The rows are grouped in 4 ways, from coarse to fine. Each group lies inside one group of the grouping before and may be the whole of it. The rows also spread widely along 13 directions, which tell nothing about the answers.
Known rows, each followed by its group in each grouping:
-10 12 -7 21 17 -31 17 -2 -28 74 -43 27 14 -25 24 33 8 25 3 15 6 -2 21 -11 -13 : q_614 q_16 pela leb
53 2 43 14 30 -10 -20 8 -44 -16 15 -44 4 16 15 -5 -5 -42 -5 -12 24 0 -6 -29 16 : q_108 q_243 vige gobe
20 2 -21 -5 -24 35 10 2 -42 25 -10 -51 34 15 13 31 9 -43 27 -2 8 -22 -9 -33 -15 : q_729 q_692 Tagen Zuka
0 5 -10 4 2 -10 8 -28 -11 -9 20 49 -6 -12 9 -14 8 22 -11 11 -12 37 -9 -12 -6 : q_614 q_944 balek kufe
29 48 -2 -2 61 -21 23 24 7 1 -29 10 26 -36 40 8 -46 30 -2 -21 6 34 22 -15 -14 : q_614 q_16 pela dil
34 7 5 -4 -49 23 18 1 -31 5 2 -13 36 15 17 -5 9 14 -21 13 13 4 -13 -23 12 : q_614 q_540 Nus miba
-13 -20 -14 19 -49 -20 -6 -19 -20 11 -14 2 1 12 -38 -16 20 -13 -42 25 8 -15 -15 -49 7 : q_614 q_379 lipe Veni
0 6 1 -2 22 -30 -17 -16 -34 11 6 40 10 -82 7 37 27 2 -4 13 29 23 12 -9 -25 : q_614 q_379 Pekek mok
7 -23 -21 -3 34 -18 -21 3 -50 13 13 15 10 -17 20 51 -10 15 10 24 45 2 9 21 -13 : q_614 q_944 mef vare
53 5 20 -23 28 -6 2 14 -20 23 12 10 -10 -5 48 -7 24 -12 8 -7 22 4 1 -1 21 : q_614 q_379 binu Puzuf
18 9 24 -53 -7 -11 -2 -7 25 17 -1 53 -17 -10 -5 -46 10 37 -8 -3 30 29 -22 -15 14 : q_108 q_654 Namu vubaz
-20 10 -49 -22 -25 2 0 -17 -12 -24 47 41 -18 -53 20 7 26 6 -11 -5 -6 30 6 1 -36 : q_614 q_944 mef Gav
-13 30 0 -8 -9 -2 45 -6 -24 24 -17 0 10 -29 11 26 -7 -16 35 4 -27 10 -23 -59 -20 : q_108 q_654 Namu Miriv
10 -11 -33 -34 -39 16 -20 10 -25 40 12 1 -16 2 32 8 28 1 4 1 39 -15 8 4 -5 : q_614 q_540 Nus Dozu
-9 -16 20 -19 -32 21 38 -28 22 38 -1 23 8 -27 -10 -30 59 -27 -1 12 -10 8 -13 -13 10 : q_614 q_16 gikub Tisu
-56 -3 -36 -6 -4 -34 33 -9 7 14 10 30 -45 -33 8 -3 -5 4 -4 7 -28 -3 -6 0 0 : q_614 q_379 Pekek puna
18 3 26 -1 3 -8 22 -7 39 24 -33 15 1 40 -15 -58 4 31 -35 -3 -4 12 -1 -15 37 : q_108 q_243 tib Zad
-5 -28 -15 2 29 39 -17 -23 6 15 6 -8 35 -38 -9 30 33 -12 11 -7 26 -2 43 34 -20 : q_112 q_746 mip fono
14 24 -50 4 -28 12 -23 -6 -6 8 6 21 -13 39 30 -23 9 44 -29 -27 3 7 26 -9 -8 : q_112 q_312 sim mopo
-11 19 -21 -11 -5 5 -12 -40 2 -2 11 40 -21 -19 4 -28 4 22 12 -17 1 55 -15 -12 -16 : q_729 q_55 fakab tos
27 37 -31 -3 -46 36 0 1 -18 -46 35 -23 25 15 20 -13 0 11 -34 -26 -15 23 9 -26 -16 : q_108 q_243 vige Sesir
9 4 -18 24 -20 -15 -19 3 -28 -61 32 -12 40 -22 -11 12 -24 25 -61 -4 5 17 21 -9 -20 : q_108 q_654 roruf nado
-14 -38 5 -30 42 -24 -11 -5 15 -1 2 35 12 -88 -31 11 2 -1 -12 21 51 15 7 18 -7 : q_614 q_16 gikub gep
35 14 27 7 8 24 44 0 -5 15 -22 -21 35 36 19 -20 -13 11 1 -1 -12 3 -8 -17 28 : q_112 q_746 sikur vupu
28 22 16 9 19 -7 31 13 -15 41 -14 -11 1 -12 38 3 16 -15 0 -11 -9 -17 16 -23 8 : q_112 q_312 Roleb kis
14 -12 -30 -31 -44 23 24 6 -43 8 21 5 18 16 27 13 3 13 -1 26 11 -6 -24 -19 5 : q_614 q_540 zam Deg
-16 11 -15 -31 -1 31 28 -32 20 15 0 42 20 -46 -7 3 41 22 5 2 -13 30 6 -7 -18 : q_108 q_243 vige gobe
-20 7 0 -10 -30 3 8 -48 -29 -14 24 36 -29 -4 -7 -27 -14 13 28 12 -10 51 -57 -45 -6 : q_112 q_746 mip fono
16 4 -20 19 48 20 -8 -13 5 -6 -7 2 42 -10 2 14 -12 19 -3 -16 11 21 34 0 -13 : q_112 q_312 Roleb kis
-1 20 -1 14 -60 11 15 9 -10 -32 28 -30 32 14 7 -16 -31 30 -35 -13 -9 11 -5 9 3 : q_108 q_654 Namu vubaz
14 0 3 17 66 -9 -12 -16 -39 15 -4 25 25 -36 23 47 -6 2 35 10 20 32 13 3 -23 : q_614 q_944 balek kufe
27 18 43 -7 18 -18 16 7 17 -9 -20 -5 13 -25 -9 -35 -5 0 -36 -10 13 13 -4 -27 17 : q_108 q_243 vige gobe
-11 30 -8 24 -28 16 2 -23 1 -20 15 -8 -2 15 6 -28 -17 -3 5 -32 -36 38 -7 -23 -13 : q_108 q_654 roruf nado
-29 -27 -35 5 13 -6 -28 -40 -36 -42 35 22 13 -31 -36 32 -3 8 -8 22 8 30 0 -11 -29 : q_108 q_243 vige Sesir
-17 -16 -23 -8 -4 -27 -2 18 -32 11 21 -14 -33 11 13 20 -17 -10 2 3 6 -28 -2 -7 -2 : q_108 q_654 Namu vubaz
23 -45 -6 -33 22 19 25 -10 24 15 14 41 15 25 4 -25 25 40 -26 28 8 6 6 25 40 : q_614 q_540 Nus Dozu
-8 3 6 21 49 -7 20 -15 -4 -25 -26 -3 65 -54 -33 32 -29 20 -15 12 6 26 12 -11 -17 : q_108 q_243 vige gobe
35 26 16 4 -2 25 -5 -19 29 -33 -16 -2 69 -34 -37 -20 16 3 -40 -21 4 36 19 -47 -18 : q_108 q_654 Namu Miriv
51 23 22 8 -12 -18 -21 -4 -11 -14 -3 14 9 36 0 -43 -4 32 -42 -10 10 25 -7 -47 17 : q_108 q_654 Namu Miriv
15 2 -16 -31 -18 13 -1 11 28 -23 13 -1 9 -28 0 -35 5 -1 -34 -18 18 9 8 -6 -4 : q_614 q_540 zam Deg
-23 -3 -21 -9 27 -24 65 1 16 -25 18 25 -15 -25 12 -8 -22 8 -15 12 -45 15 -10 -2 7 : q_614 q_944 mef Gav
-18 -3 -3 0 21 12 27 -17 6 36 -3 28 20 -36 16 21 14 14 25 6 2 16 15 41 -7 : q_614 q_944 balek kufe
16 8 17 -27 57 1 32 0 -5 -13 1 18 41 -47 2 29 -27 15 22 8 9 32 -8 -17 -9 : q_108 q_654 Namu vubaz
10 -2 0 25 -8 -15 -17 -8 -22 -26 23 -5 15 2 -5 -10 3 23 -54 0 3 12 20 6 6 : q_108 q_243 vige Sesir

New rows, each followed by its group in each grouping:
13 -37 4 9 35 -27 -13 -3 12 -35 24 -18 -30 9 -29 -42 -9 -40 -43 -7 6 -14 2 -27 25 : q_112 q_312 Roleb kis
-22 -34 -14 15 -20 9 -20 -11 -1 -32 36 -18 20 -27 -25 -5 -2 -17 -29 1 16 10 10 29 -6 : q_614 q_16 gikub gep
13 -3 44 -7 5 -42 22 0 -3 23 -2 6 -11 -42 5 -26 27 -17 -26 6 3 -5 -10 -10 25 : q_729 q_692 Tagen Zuka
29 21 -17 -23 -42 25 -7 12 1 -8 22 -18 13 4 33 -27 4 15 -21 -32 17 9 9 21 4 : q_729 q_692 Tagen Zuka
35 -1 59 -24 -9 -25 3 11 -28 12 4 -14 -15 -42 -1 -22 9 -42 -7 6 47 -11 -36 -47 20 : q_112 q_312 Roleb kis
-14 -3 15 15 3 -3 33 10 2 27 -24 -31 25 -24 -7 8 -27 -1 -1 -1 15 -20 2 8 11 : q_112 q_312 Roleb kis
-18 3 -19 -23 23 9 1 11 28 28 10 -7 -32 -41 34 3 10 -9 18 -34 9 -13 37 44 -11 : q_112 q_746 mip fono
9 32 9 21 -38 -7 12 17 -20 22 -24 -36 31 -40 22 14 0 -5 -22 -10 14 -9 12 -14 -14 : q_614 q_540 Nus miba
15 13 -5 -53 -2 -5 14 16 1 8 28 25 -34 -9 39 -17 6 20 -2 -12 5 13 2 2 9 : q_108 q_243 tib Zad
35 -4 -3 -22 3 8 40 18 -32 -8 30 5 26 -20 31 20 6 19 -23 16 6 -8 4 -7 12 : q_112 q_312 Roleb kis
32 23 23 41 -7 11 -14 -42 -11 -14 -4 25 53 -11 -18 -28 15 40 -38 -6 8 53 6 -31 -2 : q_112 q_312 Roleb kis
25 5 2 -49 36 -40 19 5 16 4 7 62 -45 -17 15 -32 11 19 -24 1 -12 17 -4 -42 12 : q_108 q_654 roruf nado
-10 17 -1 -3 -22 1 -1 -12 -2 20 -4 14 -14 8 12 -31 -25 10 22 -9 11 35 -30 -8 4 : q_614 q_16 gikub gep
-18 -2 -10 33 21 -30 -5 -16 -27 -2 16 14 1 -20 4 25 3 10 -12 0 -21 14 23 -8 -14 : q_108 q_654 Namu Miriv
-8 20 -8 14 -3 -4 18 -23 -28 19 9 42 25 -21 23 30 17 53 2 8 -22 33 14 1 -15 : q_108 q_654 Namu Miriv
9 5 -24 -22 12 -1 -6 -14 -11 -3 12 32 14 -61 -6 25 43 -6 -20 0 -4 13 27 -41 -37 : q_108 q_654 roruf nado
16 -10 41 33 55 -19 4 -12 -47 -11 18 -36 10 -10 16 13 -36 -43 40 2 1 20 -26 -2 15 : q_729 q_692 Tagen Zuka
1 -17 17 36 2 -1 3 -21 -10 -3 -19 -29 38 13 -27 -11 -25 6 -17 10 15 12 -9 0 14 : q_729 q_55 fakab tos
41 -19 -3 -30 79 -1 -20 -11 -28 -32 24 27 23 -24 4 16 -25 -6 15 12 36 44 -7 -25 -10 : q_614 q_16 pela leb
24 -3 16 -9 -9 10 -18 7 -50 -7 35 -24 15 -6 17 24 -2 -25 17 -3 29 4 -9 -10 -8 : q_108 q_654 Namu vubaz
34 10 -22 17 4 20 -40 -14 -17 -50 16 -18 29 9 -9 -9 -18 -4 -24 -22 25 23 11 -38 -20 : q_112 q_312 sim mopo
-14 -4 -25 21 -25 -28 -10 0 -25 -9 16 -13 -30 11 14 -15 -23 0 -24 1 -2 -1 -5 -16 2 : q_614 q_540 Nus Dozu
14 -5 26 2 -20 -28 8 -2 -41 9 10 15 4 22 15 -22 -35 33 -12 25 26 22 -40 -5 32 : q_614 q_16 pela leb
-18 -7 -21 4 -40 -17 -4 -2 -5 -17 26 12 -10 23 -5 -25 -21 46 -42 0 -6 9 0 14 9 : q_108 q_654 roruf nado
-21 0 -16 9 6 -5 34 8 12 36 -34 -10 10 -1 7 5 -24 8 6 0 -1 -14 4 16 9 : q_614 q_379 binu Puzuf
1 16 -6 -8 -28 1 -22 -15 -18 -38 19 -13 11 -47 -26 1 2 -39 -9 -13 9 22 -14 -68 -41 : q_108 q_654 Namu vubaz
0 0 14 8 12 -24 1 -47 -27 12 -7 60 -1 -32 -22 -10 28 15 -12 24 2 34 -21 -60 -5 : q_112 q_312 sim mopo
28 3 -24 -19 -7 28 -23 12 1 -17 17 -14 13 39 16 -14 -22 14 -7 -26 18 8 13 8 1 : q_108 q_654 roruf nado
-7 3 23 12 39 5 30 -18 -15 16 -11 -6 30 -43 -5 28 15 -25 17 8 -16 10 8 -17 -8 : q_108 q_243 vige Sesir
-30 15 -5 2 22 -40 76 19 12 14 -24 -19 -26 -24 21 -4 -47 -5 -5 -3 -39 -14 -12 -11 14 : q_729 q_55 fakab tos
16 -4 20 42 69 -26 5 -9 9 -28 12 -4 21 -50 0 -3 5 -33 -32 -13 -25 26 35 -12 -6 : q_614 q_16 gikub gep
21 16 -15 8 -12 8 6 14 -32 -11 23 -27 18 42 46 -4 -49 35 2 -15 7 13 -9 34 19 : q_729 q_692 Tagen Zuka
-10 35 -16 -12 -27 -6 -9 9 20 15 12 9 -24 -31 27 -17 21 11 -15 -42 -6 6 31 6 -17 : q_108 q_654 Namu Miriv
4 -8 -47 23 -18 13 4 -16 -22 -5 14 2 33 14 3 11 20 5 -41 9 -18 1 28 -20 -17 : q_614 q_16 pela leb
32 3 14 -11 38 9 -13 -22 28 -5 -25 6 12 -1 -34 -31 18 -24 -12 -13 8 26 9 -59 -5 : q_108 q_243 tib Zad
22 27 43 8 -24 -12 36 10 -29 22 1 0 27 -22 34 4 12 22 -19 1 -10 8 3 -1 12 : q_108 q_654 roruf nado
18 -13 -12 -5 -8 32 20 0 -57 -4 66 -6 8 23 57 19 6 -14 27 8 -17 15 -9 21 9 : q_614 q_16 gikub gep
-9 8 -36 -28 26 -11 21 -1 11 42 -4 38 -44 -29 37 8 31 -3 12 -7 -21 0 23 -18 -15 : q_614 q_540 Nus miba
-29 8 0 37 1 5 61 -11 24 13 -16 4 56 -23 5 5 -13 45 -21 8 -32 16 18 48 8 : q_614 q_944 mef vare
18 37 -15 17 -63 49 -7 -22 -36 15 19 -3 28 14 35 -5 22 21 10 -22 2 25 2 -12 -17 : q_112 q_312 Roleb kis
-7 37 -17 -7 -38 -10 -5 -7 -6 -4 7 16 -25 13 17 -34 -19 34 -7 -22 -4 32 -11 -22 -7 : q_108 q_243 tib Zad
4 -2 -37 7 -7 4 -21 -16 -19 -38 65 21 -9 -12 29 -6 15 1 -25 -15 -13 33 22 5 -18 : q_614 q_16 gikub Tisu
-11 2 11 -33 23 25 36 -32 41 17 18 51 -1 -60 6 -25 50 1 10 -12 -17 28 7 12 1 : q_112 q_312 sim mopo
11 -4 10 21 1 6 5 0 -31 33 -17 -32 21 23 5 15 9 -15 -1 3 5 -17 10 -10 8 : q_108 q_243 vige Sesir
20 22 -11 6 -14 -8 0 13 -43 11 11 -15 4 -5 49 16 -8 20 -11 -9 17 4 13 12 -6 : q_729 q_55 fakab tos
-19 11 -13 3 -1 -21 -3 -29 -15 -5 13 38 -4 -86 -12 12 38 -4 -26 -1 -2 17 16 -38 -35 : q_112 q_312 sim mopo
-12 33 56 14 24 -38 47 15 12 15 -24 -19 7 -67 11 -5 -23 -10 0 -15 -10 10 3 -2 7 : q_108 q_243 tib Zad
11 18 -1 28 -48 1 13 13 -26 -26 23 -54 7 30 15 -18 -14 -14 -38 -17 -23 -7 4 -16 10 : q_108 q_243 tib Zad
43 -4 21 -3 -23 4 9 -7 -47 29 13 23 18 31 39 -5 20 43 -12 26 20 15 -12 3 30 : q_614 q_540 Nus miba
39 2 7 -1 27 7 -58 -25 0 -56 22 11 18 -23 -20 -32 -10 4 -27 -23 48 44 5 -23 -11 : q_112 q_312 sim mopo
25 14 18 -11 -8 25 -13 -20 -8 22 -4 21 34 -21 17 -13 14 18 15 -8 32 38 -8 -2 -3 : q_614 q_540 zam Deg
-4 36 34 31 41 -67 19 -3 -21 11 -29 21 -8 -42 12 0 -29 28 -18 1 -11 28 1 -26 1 : q_108 q_243 vige Sesir
-2 11 -2 -26 -26 13 -10 -1 42 -8 24 8 -20 11 3 -57 -4 21 -16 -38 7 21 4 23 8 : q_108 q_654 Namu vubaz
21 24 39 -20 -3 -6 28 21 29 -4 -9 -15 0 1 10 -53 -26 19 -26 -22 13 10 -15 5 35 : q_108 q_243 vige gobe
36 -13 -3 -15 10 -18 -13 9 -11 -1 -1 -6 -21 12 3 -19 6 -5 -36 3 25 -20 7 -37 10 : q_112 q_746 mip fono
33 2 5 9 -34 25 9 -28 -37 -4 30 22 22 26 21 -17 34 11 -11 12 -6 33 -21 -16 8 : q_614 q_944 mef Gav
26 5 12 -21 36 -12 1 -16 11 8 3 52 -10 -25 7 -26 15 29 -12 -5 16 30 4 -16 11 : q_112 q_312 Roleb kis
-16 -20 -5 -55 33 10 42 -4 36 22 9 41 -4 -38 2 3 18 12 9 7 -13 6 9 22 7 : q_108 q_654 roruf nado
-38 -7 -22 -3 7 -44 37 4 -15 13 -8 11 -24 -56 -4 26 -5 -27 -6 23 -11 -20 -6 -29 -20 : q_614 q_944 balek kufe
-7 16 -14 24 14 -45 -4 6 1 -14 -27 -5 -3 -31 -13 -5 -33 -5 -34 -4 10 3 8 -37 -20 : q_614 q_944 balek kufe
29 6 -9 2 18 -14 -12 20 19 50 -61 5 33 -1 0 5 8 31 -38 -1 46 -21 40 4 8 : q_614 q_379 Pekek mok
-32 -11 1 17 11 -21 2 5 17 38 -43 -26 4 -12 -28 5 -14 -8 -8 -5 16 -22 22 4 0 : q_108 q_243 tib Zad
27 10 -5 -16 8 -12 -26 0 -40 20 4 17 -8 -32 26 21 16 -12 12 2 41 14 -2 -26 -23 : q_614 q_944 mef vare
13 -3 -12 30 8 -1 -4 7 -19 17 -39 -48 53 5 -7 28 -23 -4 -12 0 20 -20 19 -4 -6 : q_729 q_692 Tagen Zuka
-2 -12 43 15 34 -60 -8 -1 -45 12 -10 0 -5 -39 -12 22 -23 -15 3 20 25 3 -15 -27 3 : q_108 q_654 roruf nado
-27 -19 22 10 29 -18 19 -19 39 12 -34 4 14 -28 -52 -17 0 0 -24 9 0 2 6 0 13 : q_108 q_243 vige Sesir
38 -30 -25 -43 2 37 0 24 -6 3 -10 -26 53 -1 -5 31 -3 11 -17 17 61 -33 20 5 0 : q_112 q_746 mip fono
-41 -3 -47 -21 41 -7 -12 -15 27 32 -14 40 -27 -22 -1 9 0 30 16 -14 9 11 28 20 -20 : q_108 q_243 vige gobe
-1 5 -16 17 3 -34 30 8 2 12 -32 1 3 -5 -2 -5 -10 31 -51 9 -12 -21 20 -26 3 : q_112 q_746 mip fono
0 8 -8 20 -18 -13 23 7 -5 67 -37 4 2 24 32 -5 10 38 -18 7 0 -19 18 9 19 : q_614 q_540 Nus Dozu
4 -10 31 17 27 -35 -20 8 -4 29 -12 -32 -24 10 7 -23 -30 -22 13 -16 28 -9 -8 23 28 : q_729 q_692 Tagen Zuka
23 -7 -25 -41 -13 15 12 -6 -6 -44 67 31 -11 -26 18 -18 38 6 -46 -3 -5 8 7 -11 1 : q_112 q_312 sim mopo
-8 28 20 7 -37 24 -5 -46 -1 -17 27 20 4 -29 9 -37 7 5 18 -17 -5 69 -29 -4 -8 : q_614 q_540 Nus miba
9 -12 3 -8 -38 -1 0 0 -10 32 15 -9 -44 33 27 -39 24 -21 -8 -2 5 -15 -13 -9 27 : q_614 q_540 Nus Dozu
64 -4 8 -30 26 -17 -39 7 -35 -19 14 11 -4 -16 13 -3 3 -9 -23 4 55 16 -6 -48 -2 : q_614 q_540 Nus miba
34 10 4 -7 58 1 -18 -12 -39 0 3 8 10 -37 28 28 -6 -23 39 -2 24 34 -2 -37 -20 : q_614 q_540 Nus Dozu
40 6 3 8 -21 13 -3 8 -16 -48 0 -37 60 15 -26 -4 -28 4 -44 0 17 8 -8 -48 -5 : q_108 q_654 Namu vubaz
27 17 -17 5 17 -5 5 5 9 -32 27 19 1 17 36 -35 -24 35 -34 -20 -18 39 12 5 10 : q_614 q_16 gikub gep
-18 -20 43 -12 12 -4 -2 -31 7 14 3 17 9 -57 -34 -6 19 -26 16 8 18 22 -15 -2 1 : q_108 q_654 roruf nado
-11 29 -34 26 -6 -27 37 -3 -3 11 -13 33 11 -17 25 4 -2 55 -43 4 -33 15 25 -4 -13 : q_614 q_944 mef vare
-30 17 -15 7 26 -16 26 3 -13 -6 34 5 -20 -37 42 23 -16 15 7 -16 -33 15 22 38 -10 : q_108 q_243 vige Sesir
-6 33 -15 19 -19 9 -14 2 10 -9 -23 -23 39 -10 -11 2 -33 20 -10 -30 14 19 16 -10 -24 : q_108 q_654 Namu Miriv
-13 -16 -18 1 55 -11 -20 -19 -23 -10 33 28 -8 -46 9 28 -10 8 18 -3 18 24 16 15 -17 : q_112 q_312 Roleb kis
3 15 -17 45 -27 40 -6 -11 -22 36 -23 -33 39 56 27 -1 -19 13 25 -17 1 9 6 6 -3 : q_614 q_540 zam Deg
-22 24 -21 26 18 -15 -6 -5 14 20 -58 -16 25 -39 -30 25 -14 -16 -1 -19 0 -5 28 -52 -39 : q_108 q_654 Namu Miriv
18 33 -33 26 -29 17 4 1 -7 -12 1 -29 4 25 28 -17 -6 -9 -24 -27 -27 8 16 -40 -14 : q_614 q_540 Nus miba
40 9 -16 1 51 -23 5 12 -30 5 -7 19 2 3 36 19 -7 7 -6 4 5 9 15 -26 -7 : q_614 q_944 mef Gav
-20 26 -7 24 37 -23 61 6 7 -16 -13 -9 17 -21 9 10 -43 17 -17 -6 -51 11 13 -9 1 : q_108 q_243 vige Sesir
15 32 -14 0 -22 -41 -27 22 -18 16 -13 6 -28 8 30 -28 -32 23 -29 -19 32 9 0 -22 -5 : q_614 q_16 pela leb
5 6 8 -16 35 -15 61 -2 -25 6 23 48 19 -46 44 30 -1 35 11 27 -19 26 -6 21 3 : q_614 q_944 balek kufe
28 -13 -5 13 0 24 2 -23 -53 15 21 -8 12 17 24 23 36 -35 18 14 -7 6 -3 -37 -6 : q_614 q_540 Nus miba
-39 -22 -21 85 37 -35 3 -25 -13 9 -36 -15 42 -11 -34 34 -25 -4 -26 16 -18 -1 31 -13 -17 : q_614 q_16 gikub Tisu
49 -3 16 -24 18 4 -16 9 -44 -22 4 -20 21 5 0 11 -19 -15 -2 10 48 6 -22 -43 4 : q_108 q_243 vige gobe
-15 4 -8 -23 -29 7 27 19 21 21 4 -14 -6 4 12 -16 -11 9 -6 -16 -3 -16 4 17 9 : q_108 q_654 Namu vubaz
-17 19 0 13 -10 -37 -10 5 1 25 2 -7 -48 -10 17 -19 9 -20 -9 -31 -16 -10 18 -18 -5 : q_108 q_654 Namu Miriv
-1 26 18 11 -68 7 10 -6 6 13 -5 -11 14 -19 6 -39 11 4 -21 -18 12 13 -13 6 10 : q_614 q_379 binu Puzuf
-18 -40 44 0 65 -28 25 -11 -6 41 -16 11 6 -45 -19 19 -13 -11 29 28 29 -5 -13 16 25 : q_112 q_312 Roleb kis
-23 -38 -19 -24 39 -15 41 -1 22 22 -3 27 -12 -14 -5 0 0 -5 -4 24 -9 -11 0 0 13 : q_614 q_16 gikub Tisu
6 2 5 -15 1 14 -7 -10 32 -8 -2 -12 7 -58 -28 -25 19 -39 -15 -22 23 3 7 -29 -11 : q_112 q_312 Roleb kis
13 2 -1 8 45 12 50 -7 20 28 -18 26 34 4 24 4 7 34 -3 7 -23 16 20 24 14 : q_614 q_944 mef vare
-4 40 1 12 17 -13 41 -21 -1 -11 14 28 -12 -39 30 -15 2 -3 5 -15 -48 39 -11 -30 -5 : q_614 q_379 Pekek puna
39 -21 16 -25 -10 7 1 2 -4 8 -15 1 44 -1 -19 -15 7 -1 -33 23 46 -1 -13 -25 15 : q_614 q_16 pela leb
-3 -4 -20 23 14 -26 42 35 6 36 -55 -35 28 -5 -1 23 -18 -10 -38 11 -9 -46 31 -26 0 : q_614 q_16 gikub gep
14 17 46 36 -16 20 -5 -31 -2 0 -6 3 72 -24 -16 -8 17 26 -11 -7 8 45 7 6 -1 : q_108 q_654 Namu Miriv
22 -16 -14 2 46 -17 -33 -11 13 -32 25 25 3 -4 -14 -13 15 15 -48 -11 2 18 38 -7 -2 : q_108 q_654 Namu Miriv
1 -13 11 27 37 -11 5 -20 17 1 -31 21 56 -5 -35 -1 -11 61 -44 16 11 23 25 20 14 : q_108 q_243 vige Sesir
21 5 17 13 -36 44 -12 -46 -16 1 15 17 38 2 1 -32 38 0 2 -2 2 47 -16 -20 -1 : q_614 q_540 zam Deg
